The groups are shells around one centre, one inside the other: the same stretched ball of 6 dimensions in 9 sizes.
Known rows, each followed by its group:
[  26, -188,   29,  300,  432,   89,  -58,   54,  140,  175,  137,  -39,
  435, -102,  235,   38,  213,  143,   47, -195, -190,  -46, -212,  314,
   89]  H
[  50, -325,   75,  189,  531,   67,  -44,  -30,  108,  142,  203, -195,
  497, -185,  346,   47,  202,   95,  -33, -274, -282,  -47,  -51,  275,
  186]  J
[ 123, -166,  -10,  196,  547,   50,  -94,   80,  266,  344,  273,  -80,
  314,  -86,  358,   71,  251,  214,  -71, -177, -236,  -32, -164,  -58,
    7]  Y
[ 109, -167,   -8,  101,  521,  160,   64,  116,  135,  179,  121, -105,
  224, -132,  240,   93,  152,  113, -117, -218, -159,  165, -210,  287,
  331]  A
[  75, -255,   -6,  106,  484,  122,   -2,   -9,  126,  247,  140,  -31,
  178,  -97,  233,   93,  194,  180,  -49, -159, -127,  -45, -188,  216,
  256]  B
[  16, -267,  -76,  299,  429,   60, -138,   51,  299,  306,  206,   62,
  304,  -68,  310,  135,  245,  292,   34, -154, -184, -186, -249,  -26,
 -117]  B
[ 141,   11,  150,  232,  496,   73,  -20,   54,   35,  223,  165, -112,
  430,  -59,  187, -110,  248,   66,   41, -168, -213,   23, -144,  413,
  258]  B
[  76, -181, -178,  253,  482,  134,  -53,  282,  441,  264,  196,   39,
  198, -104,  358,  235,  178,  313,  -91, -240, -236,   62, -320, -141,
  -70]  S
[ 160,  -97,   24,  169,  521,   69,  -72,   83,  234,  324,  236,  -21,
  217,  -47,  296,   30,  257,  254,    8, -186, -269, -133, -138,   23,
  135]  Y
[  16, -242,   -3,  341,  457,   16, -165,    9,  235,  309,  245,  -29,
  476,  -84,  330,   59,  271,  205,   29, -145, -196, -141, -205,   36,
 -157]  Y
[  29, -232, -119,  366,  406,   65, -170,  161,  434,  275,  219,  134,
  282,  -57,  351,  174,  249,  405,  111, -230, -313, -300, -242, -146,
 -199]  J
[  76, -182,  -17,  331,  500,   61, -107,  183,  331,  185,  242,  -78,
  483, -134,  392,   94,  225,  233,   24, -308, -380,  -77, -145,   28,
  -56]  Y
[  25, -401,  -35,  259,  497,  110,  -51,  140,  318,    5,  187, -125,
  475, -237,  439,  187,  153,  244,   34, -450, -478, -158,  -38,  138,
  111]  M
[  64, -125,    7,  306,  447,   34, -139,   32,  215,  360,  223,   29,
  353,  -25,  260,   21,  283,  224,   44,  -94, -152, -134, -243,   56,
  -81]  A
[  29, -366,  -80,  276,  474,   72, -125,  103,  377,  178,  232,  -14,
  359, -153,  424,  193,  211,  330,   43, -325, -384, -252, -116,  -70,
  -56]  H
[  66, -106,   65,  260,  518,   54,  -48,   35,   75,  293,  203, -167,
  518, -102,  254,  -24,  234,    5, -111,  -99,  -75,  217, -249,  275,
   46]  C
[  52, -112,  -73,  358,  459,  105,  -64,  256,  327,  191,  177,  -30,
  436, -112,  316,  120,  194,  198,  -23, -246, -252,  100, -294,   96,
  -71]  Q
[ 112,    9,  -23,  259,  474,  122,  -10,  207,  209,  274,  148,  -17,
  294,  -51,  210,   41,  207,  147,  -57, -142, -129,  175, -326,  195,
   95]  J
[  51, -169,   21,  245,  534,   39,  -77,   10,  121,  358,  239, -164,
  491, -105,  296,   23,  241,   29, -163,  -66,  -36,  219, -269,  136,
  -47]  H
[ 116, -264,   39,  154,  539,   87,  -41,   64,  220,  151,  217, -120,
  339, -155,  369,   81,  205,  221,   12, -332, -392, -158,  -23,  133,
  226]  M
[ -20, -354,  -62,  330,  423,   60, -142,   42,  302,  204,  199,   20,
  410, -123,  353,  153,  226,  284,   70, -239, -271, -238, -184,   35,
 -110]  Q
[ -71, -412,  -78,  322,  469,   52, -117,    4,  228,  238,  211, -114,
  550, -179,  374,  169,  200,  116, -112, -164, -103,   74, -267,   77,
 -183]  S
[  26, -401,   -7,  216,  485,  103,  -50,   53,  243,   57,  173,  -99,
  409, -202,  383,  152,  172,  232,   45, -379, -398, -200,  -45,  187,
  164]  Q
[  71,  -97,  -75,  307,  466,   53, -128,  132,  309,  405,  236,   39,
  303,  -27,  290,   89,  263,  239,  -48,  -80, -112,   12, -333,  -83,
 -169]  Y
[ -31, -236,  -54,  344,  451,  111,  -32,  141,  192,  146,  133, -114,
  547, -168,  287,  123,  162,   61,  -97, -202, -119,  235, -320,  282,
  -36]  J
[  -2, -281,   61,  356,  476,   71,  -63,   88,  163,   32,  172, -187,
  687, -209,  353,   50,  185,   80,   35, -346, -352,   -4, -100,  360,
   60]  B
[  92, -138,   57,  200,  469,  168,   67,  155,  109,   14,   71, -103,
  366, -154,  217,   40,  143,  112,   33, -335, -309,   46, -136,  495,
  395]  J
[ 122, -176,   72,   41,  540,  111,   37,  -54,    6,  286,  155, -132,
  217,  -95,  202,    5,  203,   60, -122, -107,  -63,  104, -166,  322,
  366]  Q
[  83, -136,  102,  176,  571,   77,   18,   11,   -7,  238,  188, -277,
  544, -155,  259,  -36,  197,  -90, -191, -130,  -68,  348, -199,  393,
  203]  M
[  36, -274,   32,  132,  484,  160,   71,   25,   35,   84,   74, -145,
  351, -177,  215,   79,  133,   41,  -82, -235, -137,  144, -182,  485,
  369]  J
[  83, -141,  -99,  180,  570,   79,  -42,  124,  242,  441,  253, -131,
  315,  -96,  326,  127,  212,   77, -299,  -35,   33,  388, -379,  -77,
  -93]  S
[ 198,   61,  116,   43,  558,   79,   22,  -45,  -46,  472,  189, -102,
  159,   14,  118, -111,  266,   16, -157,   57,   73,  222, -260,  282,
  321]  S
[   0, -313,  -77,  273,  447,  104,  -69,   96,  270,  179,  162,  -21,
  363, -140,  323,  167,  185,  222,  -14, -238, -218,  -54, -228,  112,
    1]  C
[ -13, -325, -107,  284,  414,  121,  -68,  111,  300,  167,  136,   41,
  303, -128,  305,  197,  178,  271,   20, -244, -218, -111, -253,  102,
   -3]  M
[  88,  -90,  -48,  328,  475,   11, -182,   98,  330,  451,  288,   49,
  327,   -5,  322,   57,  304,  280,    0,  -75, -165, -112, -280, -171,
 -234]  Q
[  38, -200, -133,  332,  524,   13, -178,  136,  394,  463,  323,  -48,
  421,  -81,  417,  157,  265,  214, -169,  -77,  -98,  124, -348, -295,
 -379]  M
[  43, -134,   27,  309,  442,  101,  -39,  110,  152,  161,  134,  -56,
  451, -105,  235,   32,  204,  124,   27, -209, -202,   31, -230,  328,
   98]  C
[ -18, -369, -185,  373,  434,  102, -130,  245,  509,  133,  208,   42,
  383, -170,  450,  288,  176,  377,   32, -366, -395, -170, -225, -151,
 -207]  B
[  23, -219, -125,  348,  457,   86, -110,  210,  392,  242,  211,    8,
  387, -115,  366,  183,  206,  268,  -31, -233, -246,   -1, -291,  -65,
 -173]  C
[ 101,  -80,   -7,  217,  479,  135,   11,  169,  184,  198,  132,  -47,
  296,  -92,  228,   60,  185,  147,  -40, -205, -186,  112, -251,  259,
  192]  H
[  59, -107,   55,  292,  461,   55,  -81,   28,  113,  287,  182,  -56,
  440,  -62,  225,  -17,  252,  108,    4, -109, -122,   15, -239,  252,
   33]  C
[  -1, -274,   -4,  252,  500,  117,    7,   88,  122,  116,  139, -194,
  540, -201,  300,   99,  149,   14, -130, -234, -145,  249, -232,  351,
  114]  A
[ 127, -124,   34,  274,  535,   20, -134,   99,  279,  311,  293,  -85,
  427,  -82,  376,   23,  276,  225,   10, -220, -330, -117, -116,  -37,
  -44]  M
[ -36, -366,  -64,  428,  425,   76, -132,  178,  381,   27,  191,  -46,
  594, -202,  431,  183,  186,  279,  114, -415, -463, -213, -126,   95,
 -130]  A
[ 113, -108,  108,  199,  473,  117,   10,   65,   74,  114,  119,  -82,
  361, -103,  207,  -27,  201,  129,   75, -264, -289,  -72, -102,  440,
  348]  Y
[ 159,  -32,  -33,  108,  515,  130,   12,  127,  186,  367,  168,   -1,
   89,  -28,  203,   61,  214,  183, -115,  -88,  -73,  130, -295,   98,
  208]  B
[  38, -236,  -34,  391,  462,   33, -170,  149,  376,  200,  259,  -21,
  509, -120,  413,  110,  250,  298,   93, -305, -405, -227, -139,  -45,
 -175]  H
[ 161,    3,   10,  175,  559,   57,  -56,   99,  182,  449,  257,  -88,
  277,  -29,  265,    0,  263,  116, -158,  -43,  -63,  199, -284,   11,
   31]  Q
[  -5, -269,  -95,  324,  487,   77,  -90,  139,  297,  245,  213,  -92,
  484, -152,  367,  163,  194,  149, -118, -192, -156,  143, -296,   26,
 -155]  C
[  78,  -70,  114,  357,  417,   52, -102,   63,  138,  168,  163,   -6,
  481,  -54,  221,  -64,  265,  193,  192, -231, -324, -235, -124,  342,
  102]  S
[  68, -109,  -56,  297,  514,   37, -119,  115,  269,  418,  266,  -62,
  405,  -62,  323,   73,  258,  147, -136,  -65,  -73,  160, -331,  -69,
 -190]  H
[ -11, -336,  -58,  326,  512,  101,  -44,  185,  289,   61,  193, -198,
  619, -246,  426,  176,  145,  107,  -98, -358, -319,  157, -181,  164,
  -33]  S
[  30, -180,   49,  252,  528,   59,  -36,   13,   56,  270,  197, -217,
  569, -142,  273,    7,  210,  -43, -169, -100,  -36,  298, -261,  301,
   35]  A
[  23, -344,   -5,  333,  456,   70, -116,  112,  323,   54,  204,  -55,
  500, -179,  412,  132,  205,  291,  136, -410, -491, -307,  -39,  115,
   18]  A

New rows, each followed by its group:
[ -16, -383,  -90,  278,  489,  116,  -43,  146,  299,   85,  173, -126,
  483, -224,  402,  212,  143,  171,  -78, -334, -290,   61, -190,  124,
    3]  A
[  75, -144,  -31,  376,  515,   -5, -192,  140,  365,  355,  324,  -63,
  517,  -82,  419,   68,  288,  237,  -15, -187, -288,  -66, -204, -165,
 -278]  M
[ -49, -457,  -46,  281,  491,  102,  -45,   72,  229,   38,  167, -186,
  584, -260,  410,  190,  140,  113,  -73, -350, -293,   48, -139,  226,
   32]  M
[  50, -273,   -8,  308,  494,   55, -114,  110,  302,  163,  238,  -86,
  487, -153,  402,  105,  223,  237,   40, -317, -385, -154, -103,   51,
  -31]  C
[  96, -140,  -82,  219,  492,   75,  -93,  115,  302,  392,  231,   27,
  204,  -42,  300,  116,  244,  257,  -74, -106, -130,   -6, -290,  -94,
  -55]  C
[  59, -235,   79,  173,  490,  109,    8,   -7,   47,  134,  129, -136,
  403, -147,  239,   20,  186,   74,  -15, -227, -199,   11, -124,  417,
  295]  C
[ 187,  -12,  103,  132,  517,  131,   41,  124,  102,  167,  139,  -84,
  248,  -77,  204,  -35,  204,  147,   30, -256, -296,  -11, -105,  364,
  415]  M
[ 120,  -71,  -15,  225,  567,   18, -113,   70,  225,  489,  307, -111,
  370,  -46,  328,   27,  281,  116, -184,  -25,  -51,  191, -292, -105,
 -136]  J
[  82, -162,   15,  205,  453,  121,  -16,   79,  161,  185,  127,   -9,
  267,  -86,  223,   57,  200,  197,   37, -214, -219,  -78, -187,  273,
  220]  C
[  87, -151,   26,  288,  423,  130,  -32,  176,  247,   47,  117,   20,
  339, -110,  265,   64,  191,  280,  173, -368, -432, -240, -103,  299,
  226]  B
[  -3, -331,  -91,  275,  476,   70, -107,   65,  290,  266,  216,  -47,
  391, -136,  363,  172,  209,  209,  -75, -183, -168,  -11, -249,  -12,
 -114]  C
[ 109, -116,   50,  133,  517,  174,  103,  140,   61,   84,   83, -166,
  341, -159,  207,   38,  133,   29,  -97, -262, -188,  247, -190,  486,
  420]  M
[  82,  -36,  -56,  358,  456,  106,  -60,  277,  322,  212,  173,   -4,
  398,  -82,  287,   87,  207,  212,    2, -234, -259,   84, -299,  105,
  -43]  M
[ 149,  -95,   56,  147,  540,   70,  -41,   41,  143,  323,  223,  -94,
  282,  -67,  270,   -2,  246,  148,  -57, -146, -185,   10, -157,  136,
  178]  C
[  82,  -81,   51,  241,  457,  142,   33,  138,   98,  114,   90,  -77,
  382, -110,  188,   12,  174,   90,   11, -233, -204,  102, -217,  451,
  278]  Q
[  11, -303,   19,  418,  435,   61, -132,  156,  330,   -2,  198,  -64,
  619, -187,  415,  101,  209,  279,  193, -452, -553, -318,  -30,  180,
  -25]  M
[  26, -318,  -56,  345,  514,   11, -181,   95,  374,  267,  309,  -94,
  534, -151,  471,  142,  251,  251,  -21, -262, -337, -128, -145, -151,
 -241]  J
[ 132,  -64,   86,  129,  479,  141,   50,   57,   37,  185,   96,  -57,
  231,  -70,  148,  -24,  194,  107,    7, -179, -164,   32, -176,  441,
  407]  Q
[ 116,  -86,    3,  231,  453,   42, -133,   19,  229,  423,  228,   92,
  180,   23,  235,   18,  299,  296,   63,  -67, -153, -229, -226,  -18,
   -7]  S
[ 144,  -62,  -92,  236,  487,  112,  -64,  253,  389,  300,  211,   60,
  162,  -47,  314,  132,  222,  332,   -7, -224, -286,  -57, -253,  -94,
   20]  J
[ 118, -110,   38,  266,  438,   43, -140,   39,  247,  313,  218,   91,
  239,   -4,  260,    7,  294,  337,  166, -179, -307, -375, -130,   45,
   48]  S
[  57, -355,  -46,  227,  472,  128,  -45,  152,  340,   28,  164,  -34,
  323, -188,  394,  187,  162,  326,   92, -441, -490, -270,  -42,  114,
  176]  B
[ 100, -106,  125,  197,  459,   55,  -64,  -79,   21,  298,  166,  -29,
  319,  -27,  169,  -78,  272,  134,   72,  -93, -135, -152, -147,  338,
  218]  S
[ 126,  -14,   67,  257,  479,   23, -120,   12,  144,  421,  236,    3,
  320,   13,  217,  -60,  306,  178,   25,  -41, -116,  -82, -231,  100,
    4]  B
[ 132, -125,   10,  155,  483,  145,   19,  142,  197,  157,  130,  -20,
  200,  -95,  243,   70,  184,  224,   27, -273, -292,  -67, -150,  245,
  311]  Y
[  50, -247, -124,  249,  478,   34, -170,   46,  361,  466,  278,   68,
  209,  -34,  350,  162,  274,  319,  -67,  -65, -104, -125, -298, -265,
 -229]  S
[  73, -253,   23,  144,  463,  156,   35,   66,  134,   74,   91,  -51,
  253, -143,  238,   91,  156,  187,   37, -302, -282,  -96, -115,  370,
  370]  Q
[ 132,   21,  -15,  263,  457,   74,  -87,  139,  244,  390,  200,   73,
  209,   17,  211,   15,  270,  246,   18,  -80, -137,  -39, -300,   40,
    6]  J
[  77, -113,  -34,  368,  500,   60, -109,  231,  346,  222,  246,  -77,
  509, -118,  380,   85,  229,  205,  -12, -268, -328,   33, -216,    8,
 -127]  B
[  -7, -249,   -6,  324,  482,   78,  -56,   89,  170,  165,  176, -155,
  586, -171,  319,   83,  188,   57,  -82, -212, -167,  164, -241,  256,
  -25]  C
[ 140,  -35,   81,  237,  554,   26,  -87,   59,  146,  365,  269, -142,
  445,  -62,  295,  -50,  276,   91,  -75, -114, -172,   93, -183,  109,
   29]  J
[  30, -328, -136,  354,  453,  101, -122,  262,  507,   90,  217,   23,
  384, -172,  463,  249,  183,  399,   87, -432, -508, -253, -136, -121,
 -114]  B
[ 164,  -94,  -12,   89,  585,   64,  -45,   47,  189,  462,  269,  -97,
  185,  -49,  295,   48,  251,  144, -195,  -51,  -62,  152, -243,  -57,
   87]  J
[  69, -147,   51,  252,  491,  132,   27,  150,  125,   64,  120, -156,
  488, -167,  263,   37,  159,   65,  -22, -300, -271,  136, -166,  424,
  246]  A
[ 105, -206,  -27,  196,  492,  126,  -23,  161,  282,  141,  170,  -35,
  264, -130,  326,  124,  183,  265,   25, -324, -360, -114, -126,  124,
  193]  C
[  93, -213,   27,  289,  526,   55,  -97,  141,  293,  148,  251, -127,
  504, -157,  411,   69,  224,  217,   37, -350, -439, -125,  -60,   74,
   33]  S
[  19, -261,  -58,  282,  438,   89,  -88,   80,  262,  226,  173,   13,
  337, -103,  299,  132,  212,  241,   19, -203, -208, -106, -231,   94,
  -14]  C
[ -19, -444,  -53,  365,  433,   52, -170,   85,  395,   74,  227,   -6,
  493, -184,  458,  190,  216,  366,  162, -414, -509, -428,  -38,  -14,
 -105]  M
[  76, -213,   77,  201,  574,   29,  -68,  -27,   90,  299,  260, -237,
  536, -144,  340,   -2,  239,   15, -145, -141, -139,  154, -147,  177,
   54]  S
[ 125,   54,  150,  209,  519,   57,   -8,   -9,  -63,  354,  173, -161,
  452,  -34,  135, -144,  258,  -64, -102,   -2,   21,  274, -267,  435,
  196]  M
[ 155,  -63,   35,  173,  523,  106,  -10,  136,  189,  238,  186,  -72,
  272,  -81,  265,   24,  215,  176,  -25, -221, -257,   18, -162,  180,
  225]  H
[ 111,  -65,   63,  171,  531,  105,   25,   71,   51,  259,  158, -160,
  383,  -99,  211,  -16,  200,    8, -132, -122,  -77,  262, -242,  345,
  229]  C
[  11, -184,   48,  371,  417,   71,  -88,   72,  160,  135,  147,  -44,
  539, -111,  258,   19,  223,  149,  103, -235, -260,  -99, -185,  331,
   28]  A
[  98, -164,  -21,  233,  452,  146,   -8,  197,  274,   90,  125,    9,
  262, -117,  281,  112,  174,  277,   84, -343, -378, -138, -145,  216,
  228]  A
[  -6, -250, -150,  406,  456,   82, -125,  253,  439,  205,  222,  -18,
  481, -148,  412,  215,  193,  260,  -43, -271, -278,   40, -302,  -93,
 -260]  Q
[ 138,   -3,   45,  274,  481,   89,  -47,  172,  210,  229,  181,  -30,
  352,  -56,  248,   -8,  236,  191,   50, -218, -282,  -26, -191,  203,
  130]  A
[ 185,   80,  139,  190,  529,   48,  -43,   35,   47,  374,  215,  -93,
  339,   -4,  184, -130,  285,   77,  -20,  -67, -127,   64, -187,  265,
  198]  M
[ 135,  -67,  -24,  249,  470,   60, -118,  121,  306,  365,  233,   78,
  194,   -5,  280,   53,  276,  323,   59, -151, -247, -197, -212,  -63,
   -7]  A
[ 122, -131,   47,  229,  509,   81,  -53,  115,  214,  195,  205,  -81,
  372, -105,  311,   29,  226,  198,   32, -270, -334,  -88, -110,  168,
  154]  C
[  86,  -86,   48,  212,  564,   42,  -46,   18,   66,  396,  241, -206,
  486,  -92,  265,  -23,  243,  -38, -221,  -21,   23,  351, -294,  182,
    5]  B
